The rows are grouped in 4 ways, from coarse to fine. Each group lies inside one group of the grouping before and may be the whole of it. The rows also spread widely along 11 directions, which tell nothing about the answers.
In the rows, 100 means zero.
Some rows, each with its group in each grouping after it:
[ 92,  99, 105,  96,  79,  77,  78, 100, 102,  85, 121, 123, 101,  86,  93,
 107, 112,  98, 109, 109,  93,  80, 103,  77,  65, 102, 118, 115, 106, 102,
  99, 101,  71, 109,  94, 119, 117, 116,  85, 116,  84] => Z_292 tev benu Z_370
[ 90, 112, 103,  88,  92,  89,  99, 107, 103, 106, 102, 102, 102,  99, 104,
  88, 107, 111, 105, 119,  87, 103, 109,  93, 110, 106, 132, 102,  92, 114,
  91, 100, 108,  92, 103, 116, 100,  87, 124,  80,  97] => Z_292 Digif poma Z_972
[112,  97, 110, 102, 100, 105, 112, 114,  88,  99,  68,  89, 122,  94, 105,
  65, 117, 118, 102, 123,  87,  99, 106,  87, 107, 114, 118, 104,  77, 115,
  87, 114, 106,  83, 100, 112,  94,  90, 101,  82,  84] => Z_292 Digif Luz Z_407
[121,  91, 106, 103,  94,  96, 116, 118,  88, 108,  67,  74, 114,  66, 101,
  72, 128, 109,  98,  92, 101, 118, 117,  87, 109, 126, 112, 106,  98, 106,
  89, 123, 103,  94, 105, 119,  70,  83, 126,  69, 107] => Z_209 Zupi sezed Z_586
[ 95,  86, 112, 104,  96,  91, 123, 120,  82, 109,  74,  93, 105,  88, 111,
  98, 116, 100, 103,  86, 109, 129, 116, 110,  94, 104,  59,  90,  91,  75,
  85, 115, 112, 101, 124,  99,  90,  75, 104,  90, 106] => Z_209 Zupi sezed Z_729
[ 59, 109, 119,  91, 102,  74,  95, 126,  97, 104, 106, 107, 110, 112,  93,
  93, 123,  97, 108, 114, 110,  82, 112, 107, 103,  84,  99,  83,  78,  84,
  90, 109,  93,  96, 130, 136, 102,  93, 126, 102,  77] => Z_209 Zupi bakig Z_878
[ 73,  73, 106, 114, 105,  77, 115, 116,  87,  99,  94, 102, 111, 103, 102,
  72, 125, 100,  86, 107, 102, 119, 103,  79, 109,  89,  96,  79,  79, 114,
  85, 109,  80,  84, 114, 116, 113,  84,  97, 120,  75] => Z_292 Digif mavu Z_431
[ 93, 111, 127,  95,  89, 102,  96,  98,  82,  87, 112, 110, 104,  82, 103,
  92,  79, 138,  81, 116,  56,  87, 100, 114,  90, 106, 134, 105,  71, 121,
 112,  89, 103, 106,  96, 109, 120,  91,  82,  72,  86] => Z_209 Zupi bakig Z_184
[ 77,  90, 115,  88,  95,  90,  96, 100, 101,  97, 111,  93,  82,  88,  95,
 101,  97, 109,  82,  99,  89,  96, 109,  99,  83,  93,  94,  87,  85, 110,
 101,  87,  92, 101,  99, 100, 129,  82,  95,  95,  87] => Z_292 Digif poma Z_385
[ 80, 100, 107,  86, 118,  84, 109,  99,  89,  76, 119, 109,  90, 118, 110,
  89, 111,  76, 134, 103, 118,  95, 118, 104, 117, 102,  96, 104,  81,  89,
  60,  98,  99, 104, 109, 105, 110,  84,  96, 111,  91] => Z_209 pato meliv Z_883
[ 61, 110, 109,  84,  92,  73, 103, 112, 100, 108, 126, 109, 110, 105,  93,
 104, 109, 114,  90, 111, 103, 101, 108,  86,  95,  92, 114,  78,  93,  99,
  95, 106,  91,  91, 113, 126, 106, 103, 118, 100, 101] => Z_292 Digif mavu Z_431
[ 78, 108,  99,  76, 105,  91, 124,  89,  90, 105, 109, 101,  84,  94,  94,
  89,  99, 115,  76,  94, 101, 147, 115,  86, 125,  94,  83,  60,  99, 103,
  81, 100, 103, 102, 100,  89, 103,  85, 129,  84, 112] => Z_209 Zupi sezed Z_586
[118, 103, 111, 102,  90, 109, 105,  98,  77,  82,  86, 123, 122,  90, 114,
  82, 103, 118, 114, 118,  71, 100, 101,  94,  88, 114, 111, 119,  89, 105,
  94, 109,  98,  98,  95, 107, 103, 102,  77,  95,  83] => Z_209 pato meliv Z_883
[ 72, 100, 136, 100,  98,  82, 113, 125,  86, 109, 110,  83,  99,  97, 119,
 106,  84, 107, 100, 104,  90,  92, 115, 145, 104, 103, 109,  99,  60,  85,
  98,  90, 133, 101, 129, 114, 107,  62, 107,  65, 110] => Z_209 Zupi bakig Z_184
[ 97,  97,  94, 100,  83,  86, 109, 105,  99, 111,  90, 118, 117,  90, 103,
  92, 113, 109,  95, 116,  90, 124, 103,  71,  93,  96, 104,  89, 107, 102,
  97, 108,  93,  87, 101, 111, 106, 103, 112, 105, 101] => Z_292 Digif poma Z_385
[109, 123, 121,  71, 101, 114, 101,  96, 103,  97,  95,  80,  97,  81,  92,
  94,  89, 129,  93, 117,  82,  76, 111, 111,  93, 117, 119,  99,  81, 103,
  99,  98, 118, 102,  85, 109, 107,  95, 114,  55, 106] => Z_209 Zupi bakig Z_878
[ 88,  87, 108, 102,  83,  81, 111, 116,  99, 119,  97,  89, 112,  79, 100,
  93, 111, 115,  79, 102,  94, 119, 109,  82,  93, 101, 109,  86,  99, 108,
 104, 108,  97,  88, 109, 119,  99,  90, 121,  88, 107] => Z_292 Digif poma Z_385
[ 82, 101, 112,  98,  84,  92,  93, 131,  94, 108,  81,  98,  90,  88, 112,
  99, 128, 108, 105,  87,  86, 105, 114, 119,  92, 104,  97, 107,  88,  99,
 100, 116, 102, 101, 138, 122,  79,  64, 122,  73,  73] => Z_292 Digif poma Z_385
[ 61,  98, 132,  93,  95,  96,  77, 113,  98,  92, 101, 102,  93, 105,  88,
  92, 102, 121,  82, 121,  73,  61, 100, 111,  74,  78,  99,  84,  59, 113,
 110,  91,  90,  99, 107, 112, 135,  84,  86,  99,  49] => Z_292 Digif Luz Z_407
[ 83,  98, 111,  92, 106,  89,  98,  99,  95,  87, 113, 103, 117,  99,  89,
  77, 108, 113,  89, 121,  98,  83, 105,  75,  96, 104, 126,  96,  79, 124,
  91, 100,  81,  88,  91, 119, 120, 109,  87, 108,  84] => Z_292 Digif poma Z_972
[ 91, 109, 111,  74, 114, 108, 100,  86,  84,  66, 107, 114,  99, 101,  96,
  92, 102, 110, 107, 104, 103,  81, 109,  99,  86, 114,  93, 105,  77, 105,
  80, 106,  86, 101,  98,  97, 118, 106,  62, 104,  79] => Z_292 Digif poma Z_385
[ 62,  79, 121, 103,  80,  52, 106, 111, 101, 115, 147,  94, 104,  81, 105,
 124,  83,  99,  80, 101, 102, 102, 111,  94,  77,  96, 121,  95,  92,  98,
 108,  82,  97, 100, 106, 115, 132,  91,  95, 106, 127] => Z_292 Digif poma Z_385
[ 91,  98,  91, 106,  89,  79, 126,  92,  93, 109, 100, 130, 103, 107, 118,
  99,  89,  96, 104, 121,  89, 149, 100,  89, 115,  80,  83,  76, 100,  83,
  86,  88, 114,  98,  97,  85, 127,  88, 110, 109, 118] => Z_209 Zupi bakig Z_184
[ 90,  92, 102,  95,  82,  88,  97, 106,  95,  97,  95, 116,  96,  82, 105,
 114, 116, 102, 100,  87,  98, 111, 109,  94,  66, 101,  75, 102, 105,  87,
 100, 113,  83, 104, 114, 106, 106,  95,  88, 106,  88] => Z_292 Digif poma Z_385
[105,  99,  84,  94,  94,  83, 111,  89, 101,  94, 107, 115,  98,  93, 108,
  84, 111,  99, 108, 114,  93, 128, 103,  66, 115, 107, 127, 102, 109, 115,
  80, 100,  92,  94,  87, 101, 109,  97, 108, 103, 107] => Z_292 Digif mavu Z_431
[ 84,  83, 111, 113,  86,  82, 132, 126,  89, 138,  78,  86, 133,  95, 104,
  82, 111, 121,  72, 116,  98, 141, 107,  77, 107,  87,  88,  60,  90,  99,
  99, 117, 112,  74, 118, 115,  93,  90, 133,  88, 113] => Z_292 Digif Luz Z_407

New rows, each followed by its group in each grouping:
[ 93, 104,  97,  94,  86,  79,  92,  98, 116, 102, 103, 118,  83,  99, 107,
 107, 102,  86, 116, 121,  88, 102, 103,  94,  95,  82,  98,  96, 103,  86,
  96,  83, 102, 111,  90, 104, 131,  87, 117, 105,  95] => Z_209 Zupi bakig Z_878
[ 70,  86, 107,  99, 102,  75,  87, 108,  98,  82, 117, 113,  80, 104,  99,
  79, 126,  82, 114, 102,  95,  93, 111,  89, 108,  85, 109,  99,  84, 113,
  83,  94,  73, 106, 107, 119, 117,  79, 108, 118,  59] => Z_209 pato meliv Z_883
[ 89,  82, 107, 113,  65,  71,  82, 119, 106, 109,  97, 118, 118,  75,  96,
 104, 123, 107,  92, 108,  83,  93, 101,  74,  57,  92, 111, 106, 108, 102,
 120, 108,  70,  97, 106, 131, 111, 107,  98, 116,  81] => Z_292 Digif poma Z_385
[108, 104, 103,  98,  78,  90, 109,  87, 103, 111, 104, 123, 122,  98, 103,
 116,  79, 114,  99, 136,  87, 107,  95,  75,  67,  91,  91,  88, 108,  83,
 102,  89, 111,  92,  79,  94, 138, 124,  87, 109, 123] => Z_292 tev benu Z_370
[ 72,  69, 120,  95, 112,  79, 112, 120,  99, 106, 104,  52,  84,  85,  92,
  83, 117,  89,  84,  81, 124,  97, 125,  96, 103, 105,  92,  83,  73, 106,
  83, 104,  95,  94, 111, 111, 104,  66, 113,  87,  99] => Z_292 Digif Luz Z_407
[130,  86,  97, 105,  89, 101, 104,  93, 110, 105,  62, 106, 119,  80,  90,
  81, 114, 105,  98, 130,  87, 102,  97,  63,  77,  93,  82,  90, 106,  94,
 103, 102,  89,  94,  66, 105, 129, 113, 102, 111,  93] => Z_209 Zupi bakig Z_878
[ 48, 111, 119,  66,  97,  76,  97, 113,  94, 103, 143,  87,  91,  85,  84,
 114, 109, 122,  75,  76, 113,  92, 121, 101,  88, 108, 112,  79,  90, 103,
  97, 117,  84, 102, 126, 130,  88,  96, 118,  78, 102] => Z_292 Digif mavu Z_431
[ 82,  94, 103, 112,  84,  67, 115, 124,  91, 117, 106, 110, 117, 102, 120,
  87, 117,  94, 115, 111,  97, 129, 112,  89, 121,  94, 120,  98, 101,  96,
  86, 108, 107,  91, 122, 128,  88,  82, 138,  97, 108] => Z_209 pato meliv Z_883
[ 59, 116, 106,  65,  94,  75, 102, 104, 106, 110, 125, 103,  76,  95,  87,
 124, 106, 101,  95,  83, 116, 115, 122, 102,  93,  88,  75,  71, 109,  76,
  87, 104, 100, 114, 116, 105, 100,  91, 137,  89, 117] => Z_209 Zupi sezed Z_729
[ 99,  85,  88, 116,  91,  68, 115, 105, 104, 109,  98, 119, 122, 112, 109,
  76, 116,  84, 116, 138, 103, 127,  99,  53, 119,  88, 118,  89, 101, 104,
  76,  95,  96,  81,  93, 112, 119, 104, 116, 127, 107] => Z_292 tev benu Z_370
[117, 119,  94,  76, 101, 120, 108,  99, 102,  95,  65, 108, 108, 101,  99,
  86, 119, 116, 116, 119,  95, 103, 105,  88,  95, 111,  85,  93,  98,  90,
  83, 119, 108,  88,  94, 102,  96, 102, 108,  86,  89] => Z_292 Digif mavu Z_431
[ 75,  84,  94, 106,  88,  69, 118, 110,  93, 113, 107, 111, 105,  93, 108,
  90, 116, 100,  85,  99, 100, 147, 109,  71, 111,  91, 102,  80, 104, 110,
  89, 108,  87,  91, 114, 111, 102,  88, 121, 110, 104] => Z_292 Digif poma Z_385
[ 72, 109, 117,  73, 116,  96, 100, 103,  93,  85, 101, 102,  97, 106,  79,
  85, 118, 108,  97, 104, 112,  84, 114,  96,  97,  93,  82,  76,  79,  95,
  80, 108,  85, 101, 106, 113, 108,  99, 105, 103,  77] => Z_209 Zupi sezed Z_729
[ 90,  83, 119,  90, 107,  92, 116, 108,  89,  99, 107,  62,  90,  75, 103,
  90, 102, 105,  86,  81, 110, 103, 123, 105, 100, 124, 109, 101,  79, 111,
  87, 103, 104,  96, 108, 107,  99,  73,  99,  71, 110] => Z_292 Digif poma Z_385
[ 84,  95, 105, 100,  95,  74,  86, 114, 102,  91,  95, 120, 113, 100,  82,
  75, 133,  96, 107, 123,  96,  85, 104,  69,  97,  86, 117,  95,  93, 105,
  90, 105,  70,  97,  98, 130, 111, 106, 113, 124,  68] => Z_209 Zupi sezed Z_729
[103, 115, 110,  74,  97, 114,  87,  98, 105,  87,  87, 100,  92,  91,  93,
  94, 107, 119, 103, 113,  81,  75, 107, 102,  80, 108, 104, 105,  87, 106,
  98, 101, 100,  98,  91, 106, 111,  94,  99,  79,  75] => Z_292 Digif poma Z_385
[ 71, 107, 121,  95, 110,  90, 104, 114,  76,  85,  97, 117, 112, 113, 102,
  80, 112, 109, 103, 113,  95,  94, 109, 109, 110,  94,  97,  89,  66, 100,
  84, 109,  97,  98, 123, 113, 103,  87,  92, 103,  68] => Z_209 Zupi sezed Z_586
[111,  71, 101, 113, 108,  95, 125, 107,  87,  95,  68,  93, 120,  94, 106,
  68, 122,  94, 103, 108, 109, 117, 108,  77, 100, 109,  83,  96,  83, 103,
  78, 112,  92,  83,  99, 101, 109,  91,  83, 113,  90] => Z_292 Digif poma Z_385
[ 93,  88, 111,  99,  86,  90, 105, 101,  96, 103, 102, 101,  98,  84, 109,
 111,  93, 108,  92,  99,  92, 109, 107, 101,  75, 102,  84,  99,  93,  95,
 102,  96, 104, 102, 102,  95, 122,  86,  85,  94, 106] => Z_292 Digif poma Z_972
[110,  98, 116,  89,  99, 103,  93,  89, 102,  79, 106,  91,  90,  87, 100,
  93,  90, 106, 105, 116,  85,  71, 106,  98,  82, 115, 123, 119,  79, 113,
  92,  85, 102, 105,  74,  93, 133,  89,  71,  87,  93] => Z_292 Digif Luz Z_407
[ 60, 118, 123,  82, 121, 104, 122, 109,  56,  80, 108, 114, 106, 115, 106,
  83, 101, 124,  92,  92, 101, 112, 113, 130, 119, 103,  83,  78,  55,  98,
  76, 119, 103, 100, 141, 106,  88,  83,  88,  83,  77] => Z_209 Zupi bakig Z_184
[ 90,  89, 130,  92, 101, 100,  85, 110, 101,  86,  97,  78,  98,  86,  86,
  92, 107, 110,  94, 107,  94,  54, 110, 105,  67, 107, 103, 105,  67, 107,
 101,  98,  92,  99,  94, 111, 122,  90,  76,  91,  73] => Z_292 Digif Luz Z_407
[ 75, 123, 107,  59, 109,  93, 106,  95, 101,  97, 125,  93,  94, 103,  92,
 106,  97, 111,  99,  99, 117,  95, 121,  99, 102, 112, 105,  86,  91,  97,
  81, 106, 105,  97, 106, 107, 101, 100, 113,  79, 115] => Z_292 Digif poma Z_972
[100,  75, 117, 110,  91,  73,  97, 114,  97,  92,  98,  98, 114,  78,  96,
  95, 116,  88, 109, 103, 108,  80, 110,  86,  72, 106, 107, 115,  92,  92,
  95, 101,  83, 105,  97, 120, 115,  99,  83, 115,  96] => Z_209 Zupi sezed Z_729
[ 71,  92, 106,  93, 102,  74, 101, 104, 104,  96, 119, 102,  87, 108, 101,
  93, 105,  88, 104, 112, 106,  97, 110,  91, 106,  88, 105,  90,  82, 103,
  81,  88,  95,  99, 101, 102, 127,  82, 103, 110,  91] => Z_292 Digif Luz Z_407
[102, 107, 112,  82,  94, 109, 103, 113,  93, 100,  72,  93, 109,  78,  89,
  99, 122, 116,  98,  89, 106,  94, 115, 106,  75, 110,  68,  91,  94,  76,
  99, 127,  95, 101, 112, 117,  84, 102, 110,  77,  91] => Z_209 Zupi bakig Z_184
[ 78,  85,  89,  93,  93,  76, 119,  93, 100, 108, 112, 112,  85,  97, 107,
 108, 105,  87,  94,  92, 114, 145, 112,  79, 100,  88,  68,  74, 110,  88,
  82,  99,  93,  99, 106,  89, 118,  88, 107, 115, 115] => Z_292 Digif poma Z_385
[114,  96,  98, 107,  85,  92, 124, 113,  90, 116,  72, 109, 141,  92, 116,
  97, 113, 106, 110, 114, 107, 126, 107,  83,  88, 113,  86, 102, 105,  81,
  92, 122, 112,  82, 110, 110,  89, 108,  99,  97, 120] => Z_292 Digif poma Z_972
